All groups share one centre, and each spreads out both ways along 12 directions, with some noise.
In the rows, zero is written as 128.
Some rows, each with its group after it:
[104 109 142 134 126  88 172 144 152 160  83 152 119  92 131 155 115 146
 155 121] => zitag
[ 96 137 120 129 157 117  81 127  92 133  73 134 103 104 114 146  65 147
 119  21] => lumi
[ 95 107 191 122 135  96 163 121 155 106 113 135  97 123 204 164 143 121
 158 123] => tul
[146 114 123 172 127  95 142 128 114 135 121 133  88 145 144  97 149 116
 111 214] => lumi
[107 134 147 149  78 171 147 114 152 107 175 131 182 147 128 139 166 117
 139 150] => goga
[109 112 166  80  96 177 134 122 140 147 153 126 182 146 192 111 133 103
 132  95] => goga
[132 158  91 149 177 107 112 110 121  58 139 122  95 150  92 156 152 125
 118 120] => lumi
[ 96 118 154 150 105 107 123  65 177 122 135 158 126 150 103 137 171 130
  98 137] => lumi
[110 108 170 155  77 141 144 132 183 160 168 111  98 166  88 133 132 120
 135 154] => zuvuv
[ 92 169 112 210 119  59  94  92  64  78 123 135 155 112 137  96 156 137
 171 181] => goga
[162 112 119 141 127 134 152 188  74 130 126  72 138 119 148 154 105 171
 158 172] => lumi
[111 155 170 153 140 175 144 110 125 114 150 170 114 152 162 136 132  92
 114 113] => goga
[137 107 142 113 147  74 222 122 176 203 141 134 144 115 142 194 141 155
 155 143] => goga
[115 151 125 144 120 148 120 131 139  53 166 106  97 135 114 181 120 125
 138  71] => goga
[116 134 105 180  76  69 123  69 126  86  86 129 137  91 159 148 121  98
 137 116] => zuvuv
[136 162 130 165 156 139 161 130 109 181 139 163 115 116 113 158  90 142
 126 108] => tul
[100 119 162 137 128 113 141 138 130 132 190 112 112 165 174 130 157 140
 136 137] => zitag
[135 127 128 139 125  83 101  66 153  83 101 140  78 133 146 113 149  84
  96 139] => lumi
[114 171 160 158 165 105 145 140  75 110 195 128 143 125 157 140 156 175
 185 173] => tul
[ 79 156  84 150 172 121 108 126  97  79 100 171 154 144 146  88 173  82
 118  97] => lumi
[148 133 104 154 106  92 145 152 113 215 138 116 112 107 129 101  81 116
 147 134] => mivop
[121 115 128 111 117  99  70 129 136  73 124  68  91 123  93 145 105 156
 143  91] => lumi
[148 119 114  88 139 124 105 119 107 105  87  98 155 109 146 145 104 139
 126  95] => goga
[165 141 128  93 154 137 111 115 140 123 134  78 114 153 104 143 100  90
 137 109] => mivop
[127 111 129 153 126 121 131  81 137 185 101 173 119 142 101 139 126 153
  59 127] => mivop
[160  89  95 153 117  89 140 166  73 120  78 106 101 103 209 109 113 125
 115 175] => lumi
[117 110  95 106 164  70 134 104 124 151 147 160 139 139 180 108 180 152
  84 117] => zitag
[146 170  97 139 161 117 115 110  98  59 168 127 124 114 116 167 138 165
 130 116] => lumi
[121 112 152 157  73 110 179 124 165  90  81 108 137  72 118 227  99 153
 182 124] => goga
[142 134 106 121 120 142 177 125 162 153 134 134 157 120 111 175 120 119
 126 107] => tul
[128 118 139 168 101 183 154 121 107 160  92 169 174 141 117 116 140 136
  92 191] => lumi
[100 169 159 126 128 180 117 179 120 109 124 138 137  93  70 106 103 130
 204 129] => goga
[129 143 134 110 103 201 120 158 111 137 136 135 193 125 109  86 129 121
 147 147] => goga
[102 130 116 110 189  88 132 107 102 153  67 143 177 137 147 118 138 114
 138 112] => zuvuv
[153 129 157 108 160 124 122 108 131 113 122 158  96 111 130 112 150 154
 115 177] => zitag
[141 144 122 135  92 132  93 131 147 122  99 158  68  90 130  44 102  47
 134 136] => zuvuv
[ 93 135 128 133  95 154 104 136  93 113 143 135 180 123 193 102 130 111
 135  88] => goga
[136 173 119 172 108 106 103  45  90 119 120 115 179 128 141 126 108  81
 145 126] => tul
[121 128 150 105 170 146  99 104 149  70  92 119 111 183  93 113 161  84
 115 147] => tul
[146 124 102 115 104 147  97 142  75 130 165  69 185 156 164  91 126 124
 131 135] => goga
[129 119  95 107 171  91 130 152  86 136  97 141 131 102 185 118 125 141
 124 106] => zuvuv
[138 125 127 118 148 126 140 115 121 140 123 144  88 126 205 144 101  95
  90  62] => goga
[142 133 100 120 147 143 173 140 110 185  91 173 172  87 138 147 100 142
 118  97] => mivop
[ 93 153 129 155 112 117 110  96 151  54 124 129 115 116 105 157 132 106
 147  87] => zitag
[206 202  91 143 164 163 147 116  70 158 154 155 127  81 138 138  70 105
 128 118] => tul
[171 188  85 192 120 100 136  93 114 171 172 141 108 111  85 117 102 101
 135 153] => tul
[167  98  78  90 121 108 116 190 164 124 156  73  86 128  70 115 134 151
 127 151] => lumi
[183 154 136  62 188 109 100 120 120 101 141  63 110 134 112 142 102 126
 168 124] => lumi
[156 105  89 116 147  77 157 145 108 137  94 113 137  87 155 169 115 167
 138 127] => mivop
[123 125 114 159 137  74 164  83 155 182  74 169 127 130 125 124 136  79
 114 144] => zuvuv
[ 87 132 103 187  90  83  86 104 103  50 110 118 121 111 132 136 134 142
 132 106] => zuvuv
[143 121 127  95 115 161 165 141 158 156 178 112 153 130 111 182 122 163
 123  98] => zuvuv
[121 113 132  81 109 122 126 112 134  74 106  87 194 115 172 167 136 123
 159  90] => tul
[ 92 159 195 117 106 173 103 126 138 147 170 105 169 142  71 127 104 143
 193 109] => mivop
[ 77 137 183 113 169 128  93 139 104 143  89 140 145 140 109  76 130 132
 173 141] => goga
[132 146 144  79 154 191 139 161 104 131 146 186 150  97 179  95 139 145
 121 117] => zuvuv
[159 122 111 108  90 127 151 159 170  86 160 122  96  94 153 119 147  98
 152 150] => tul
[112 152  76 117 149 106 116 154 125  66 150 189 121  81 128  88 183 152
 128 130] => zuvuv
[157 114 111 128 140 135 144 139 112 152  93 161 111  88 116 152 107 183
  87 134] => tul
[ 93 117 131 101 142 156 137 167 171  44 119 139 132 140  96 138 185 128
 146 133] => mivop
[132 125 138 139 135 125 122 132 102 157 148 135 137 155 128  78 158 142
 118 199] => zitag
[155 120 117  87 171 137 178 170 127 213 140 140 138 127 150 124 111 125
 129 114] => zuvuv
[135 140  99 188 169  62 155  82  74 135 118 144 128 138 184 158 144 137
 101 145] => goga
[120 120 124 121 129 114 123 135  76 139 152  78 154 146 228 142 102 114
 140  68] => zitag
[123 149  90 112 184  43 104 104 106 130 157 100 140 134 126 130 143 152
 151 105] => zitag
[152 146  97 101 187  83  91 124  63  65  91  67 161 128 148 128 127 124
 166 139] => zuvuv
[131 121  99 126 155  76 133 176 103 129 156 122 110 111 135 114 151 178
 143 158] => tul
[126 145  85 109 125 167 112 186 148  90 129 157 106 100  86  86 128 104
 138 100] => mivop
[116 137 141 139 159 133 119  89 124  92 198 148 125 187 157 121 199 134
  82 144] => zitag
[ 78 142 159 133 175 101 134 131 115 116 149 187 122 120 138 124 180 188
 136 140] => zitag
[160 152  83 120 189 148 142 119  96 134 110 195 116 104 153 135 123 132
  62  93] => mivop
[129 156 119 159 131 100 128 117  70 148 153 115 174  94 124 169 106 202
 160 122] => tul
[143 107 111 148 134  74 144 126 116 184 100 135  87 116 174 124 107 117
 109 131] => mivop
[110 132 132 167 152 133 199 133 135 163 156 192 118 135 166 164 153 135
 103 125] => zitag
[154 147 140  96 142 121 190 168 152 150 195 102 111 108 162 160 113 113
 190 114] => mivop
[110 112 140 158 107 117 176 142 148 183 115 114 127 147 143 141 107  86
 152 123] => lumi
[183 125 129 112 153 192 162 120 164 120 110 164  93 138  92 157 137 114
  63 162] => zitag
[134  92  98 112 126  80 161 120 121 168 113  94 187 150 183 132 149 109
 128 142] => tul
[110 125 138 148 120  87 176 106 152 147 203 135 139 154 185 152 179 131
 133 133] => zitag
[147  97  81 177 106  77 134 109 145 149 124 119 103 156  96 123 152 130
  75 184] => mivop
[ 91  94 145 140 113  98 138 110 118 163  99 101 176 156 170 143 128 126
 138 118] => tul
[133 133  90 177 114  92 142 113  60 195 105 124 172 111 185 121  93 120
 130 121] => mivop
[ 92 138 145 112 111 102 111 175 128 133 171  76 136 109 102 133 101 171
 212  93] => mivop
[ 91 108  82 175  77 136 115 160 112  37 106 100 129 116 121 187 119 154
 121  71] => lumi
[163 116  75 143  96  88 151 149 120 162 115 119 137  76 111 139 109 162
 135 152] => mivop
[ 71 146 181 167 136 123 117  97 117  72  89 168 115 118 137 152 138 142
 142 120] => zitag
[189 152  88 139 136 131 128 118  79  80 107 129 141  96 170 109 132 101
 123 180] => zuvuv
[161 132  81 140 149 105 133 148  87  79 158  78 144 132 127 163 144 166
 136 158] => zuvuv
[162 122  86 108 180 142 125 173  90  97 140 160  90 110 135 125 150 190
  75 143] => zuvuv
[102 179  81 150 167 110 135 107  73 127 147 137 232 123 122 148 150 150
 157 107] => zitag

New rows. What belongs after each?
[125  79 110 124 129  86 148  99 152 169 104 129 138 161 153 137 159 130
  74 137] => goga
[128 157 136 127 179 148 123  90  99 132 118 108 183 197 124 122 147  77
 130 142] => tul
[ 96 160  98 153 132  69 166  97 143 120  75 173 172  55 110 179 119 139
 178  84] => zitag
[136 127  88 147 107 112 186 100 179 145 144 127 164 145 113 184 148  98
 122 119] => zitag
[158 186 140 140 156 155 125  96  69 137 169 175 141  93 163 131 111 156
 119 119] => mivop
[ 93 137 139 163 138 112 140 176 132 157 176  98 100 194 128  80 145  70
 172 159] => mivop
[119 132 186 131 128  98  95 111 154  59 122 101  37 125 123 151 107 117
 158 116] => zitag
[159 128 108 175 115 168 159 116  91  83 118  99 156 139 142 208 116 140
 101 135] => goga
[131 117 103 119 150 117 113 175 108 165 128 150 110 119 113  68 140 158
 117 160] => zitag
[166 139 133  78  99 177 128 158 129  91 154 156 120  71 186  87 131 110
 132 136] => zuvuv
[106 142 111 114 147 107 111 145 134  86 111 162  97  79 125 135 121 149
 138  74] => zitag
[143  99 128 119  83 135 123 118 136 115 114  58 132 146 177 155  90  72
 130  87] => zitag
[139 115 125  95 140  96 145 136 136  92 151 114 139 115 162 151 167 161
 139 145] => zuvuv
[144 132 145 142 127 131 146 151 137 128 165 104 123 162 114  93 163 105
 159 218] => zuvuv
[ 94 122 106 163 121  89 102 178 109 153 161 111  97 136  83  96 130 173
 147 137] => tul
[ 93 149 123 127 143  96 131 169 125 117 173 135 117  96 125 133 137 166
 182 100] => zitag
[ 94 112 122 136  97 143 111 132 133 105 112 187 112 101 149 111 139 148
  79  92] => zuvuv
[156 154 100 226  50 105 127  85 112  82 139 107 101 103 131 153 102 101
 135 161] => zuvuv
[152 146 107 131  86 117 142 170 151 128 110 100 112  57  87 141  69 110
 200 118] => zitag
[125 151  94 158 133 146 134 145 112  86 119 134 148 114  73 165 130 156
 134 128] => goga
[103 186 172 183 131 156  96  89  58 121 122 142 144 125 163 122  87 102
 155 106] => tul
[ 84 123 132 217  80 124 123 128  94 129 104 170 130 136 162  69 152 103
 117 184] => lumi
[125 189 154 174 182 102 103  97  96  85 165 134  81 144  97 134 136 135
 149 155] => zitag
[158 126 129 121 129 129 151 104 114 132 106 122 139 115 186 156 103 104
 119 113] => zitag
[ 87 127 161 148 101 133  91  95 143  91 112 126 131 145 101 135 132 131
 124 117] => zuvuv
[125 122 104 107 133 117 110 146  69 147 165 117 181 128 209  85 141 145
 128 117] => zitag
[134 181 132 150 168 184 169 119  79 128 148 187 185 107 121 173 136 179
 127 137] => tul
[126 101 128 116 140 126 138  96 146 147  58 153 140 145 139 119 137  93
  81 125] => lumi
[156 161 118  95 196 127 120 150  63  98 102 128 112  95 197 121  94 113
 149  95] => mivop
[179 180 112 142 174 148 139 140  39 135 150 137 138  85 150 139  89 169
 143 144] => lumi
[173 150  96 113 157 160 173  79 122 132 102 156 204 136 154 150 147  79
  94 140] => tul
[168 168 153 119 181 133 122 104 131 151 137 107 104 163  81 112 117  82
 149 169] => lumi
[108 113 119 161  84 115 111 133 164 107 135 137  81 131  90 110 141 124
 109 137] => zuvuv
[123 113 150 160 134  62  99  86 138  83  96 109  49 128 123 149 128 142
 119 148] => zuvuv
[142 184 132 107 196 120 119 105 104 128 156 130 141 135 124 119 132 115
 156 124] => lumi
[151 106  91 165  91  92 190 130 100 182 128  73 190 130 195 169 108  97
 155 143] => zuvuv
[136 156 109 156 129 119 129 162  93 142 153 141 103 109 172  78 112  88
 153 133] => mivop
[107 173 140 163 173 105  99 132  62 132 158 136 125 135 129  97 129 151
 160 146] => lumi
[191 131  77 147 117 111 128 117  97 139  95  54 133 129 126 149  73  80
 133 136] => zuvuv
[188 161  69 131 105 117 129 103 135  61 146 116 131  84 105 154 129 115
 135 138] => zuvuv
[152 106 105 102 136 126 154 128 129 100  94  97 146 114 153 195 110 140
 116  99] => lumi
[168 114 114  95 176 127 176 155 156 153 125 145  68 114 139 172 106 132
  98  95] => zitag
[115  92 114 156  86  82 134 108 120 149  83  97 173 121 124 153 119 156
 134 144] => mivop
[132 150 102 130 144 188 152 178 110 178 168 149 187 142  60 102 145 152
 140 164] => lumi
[152 112 124  68 202  94 160 151 146 191 114 136 104 130 135 122 124 126
 129 125] => zuvuv
[141 155 114 153 146 105 153 123 110  96 151 114 129 141 171 122 154  71
 157 167] => lumi
[183 162  83 128 161 145 112 128 110 142 134 123 111 123  57 127  93 136
 113 134] => tul
[124 137 175 138 133 100 169  54 150 102 156 147 133 138 198 182 165 120
 124 137] => zitag
[137 171  97 150 157  83  98 134  79  47 146 103 116  97 131 132 132 148
 172 138] => zuvuv
[ 96 161 153 170 135 126  88 146 109  69 131 143  53 110 115 117 109 126
 153 108] => zitag
[146 103  91 152 113  96 172 194 119 121 161  73 105 133 146 152 131 139
 158 166] => lumi
[119 138  94 144 159  83 105 143  68 173 134 125 151 134 136  78 130 148
 139 148] => zitag
[158 165  65 107 166 116 148 153 118 169 114 166 133  82 126  94 102  83
 139  97] => zuvuv
[ 96 154 124 110 111 149 166 132 158 193 144 150 206 125 118 107 129  78
 176  96] => zuvuv
[118 141 103 153  94 108 157 142  89 172 143 104 200  94 165 147  98 137
 178 103] => mivop
[104 190 101 181 155  53 133 100  86 144 154 145 180 103 100 123 145 150
 192 152] => zitag
[133 139 104 142 181  76 159  82  90 176 129 127 175 155 170 154 144 131
 116 125] => zitag
[158 109 123 131 105 155 170 143 124 186 143  99 152 141 153 154  97 117
 122 128] => zuvuv
[145 119 144 149 129  80 173 110 119 148 120 120 129 121 195 140 138 110
 150 181] => zuvuv
[132 149 122 127 156 110 121 152  83 167 127 144 121  83 135 120  91 175
 144 108] => mivop
[170 137  93 108 185  66 160 124 118 175 130 148 109  91 150 141 121 144
 126 126] => zitag
[163 107  95 114 160 107 196 152 146 158 115  95 114 127 141 212  94 119
 132  81] => lumi
[165 142  75 136  84 122 144 140 123  71 155 121 162  82 172 110 153 102
 150 165] => zuvuv
[158 147 113 111 139 139 184 159 133 157 170 190 126  75 182 111 142 124
 131 142] => zuvuv
[121 123 187  78 119 123 117 128 165  80 109 117 135  86  95 145 137 173
 188 157] => zitag
[118 179 155 129 169 191 126 161 107 115 147 209  98 111 140  72 137 100
 136 138] => mivop
[115 126 166  82 138 140 118 128 176 148 141 109 127 147  83 134 123 123
 152  99] => zuvuv
[115 157  75 157 131 130  54 124  82  86 127  70 151 172  63  94 117  99
 137 110] => zitag
[168  95 127  70  95 130 149 135 168 115 142  71 161 116 130 165 129 145
 144 140] => lumi
[101 120 173 163  73 191 103 168 134 117 157 112 111 152  68 112 121 165
 138 169] => tul
[126 140 125 160 163 124 136 134 121 128 129 175  81 149 130  84 164  97
 106 183] => tul
[169 150  74 133 167 149 142 129  93 159 141 149 148 141 120 114 135 121
  83 142] => zitag
[116 170  97 103 152 171 118 150 105 100 136 198 170  85 134  82 148 129
 131  99] => zuvuv
[129  95 124 105 140 134 117 167 121 149 103  93 135 134  80 153 106 189
 121 116] => lumi
[183 114 101 113 117  80 161 129 105 197  75 119 157  72 173 112  96 126
 147 171] => goga
[135 109 116 176  86  89 121 127 154 109 150  84  61 141  90 158 118 140
 120 142] => zuvuv
[115 123 131 168 110 125  95 115  88  69 108  84 111 152 161 153 107 119
 118 103] => goga
[127 143 131 140 122 104 133 160  84 152 172 123 144 109 172  82 139 149
 170 177] => lumi
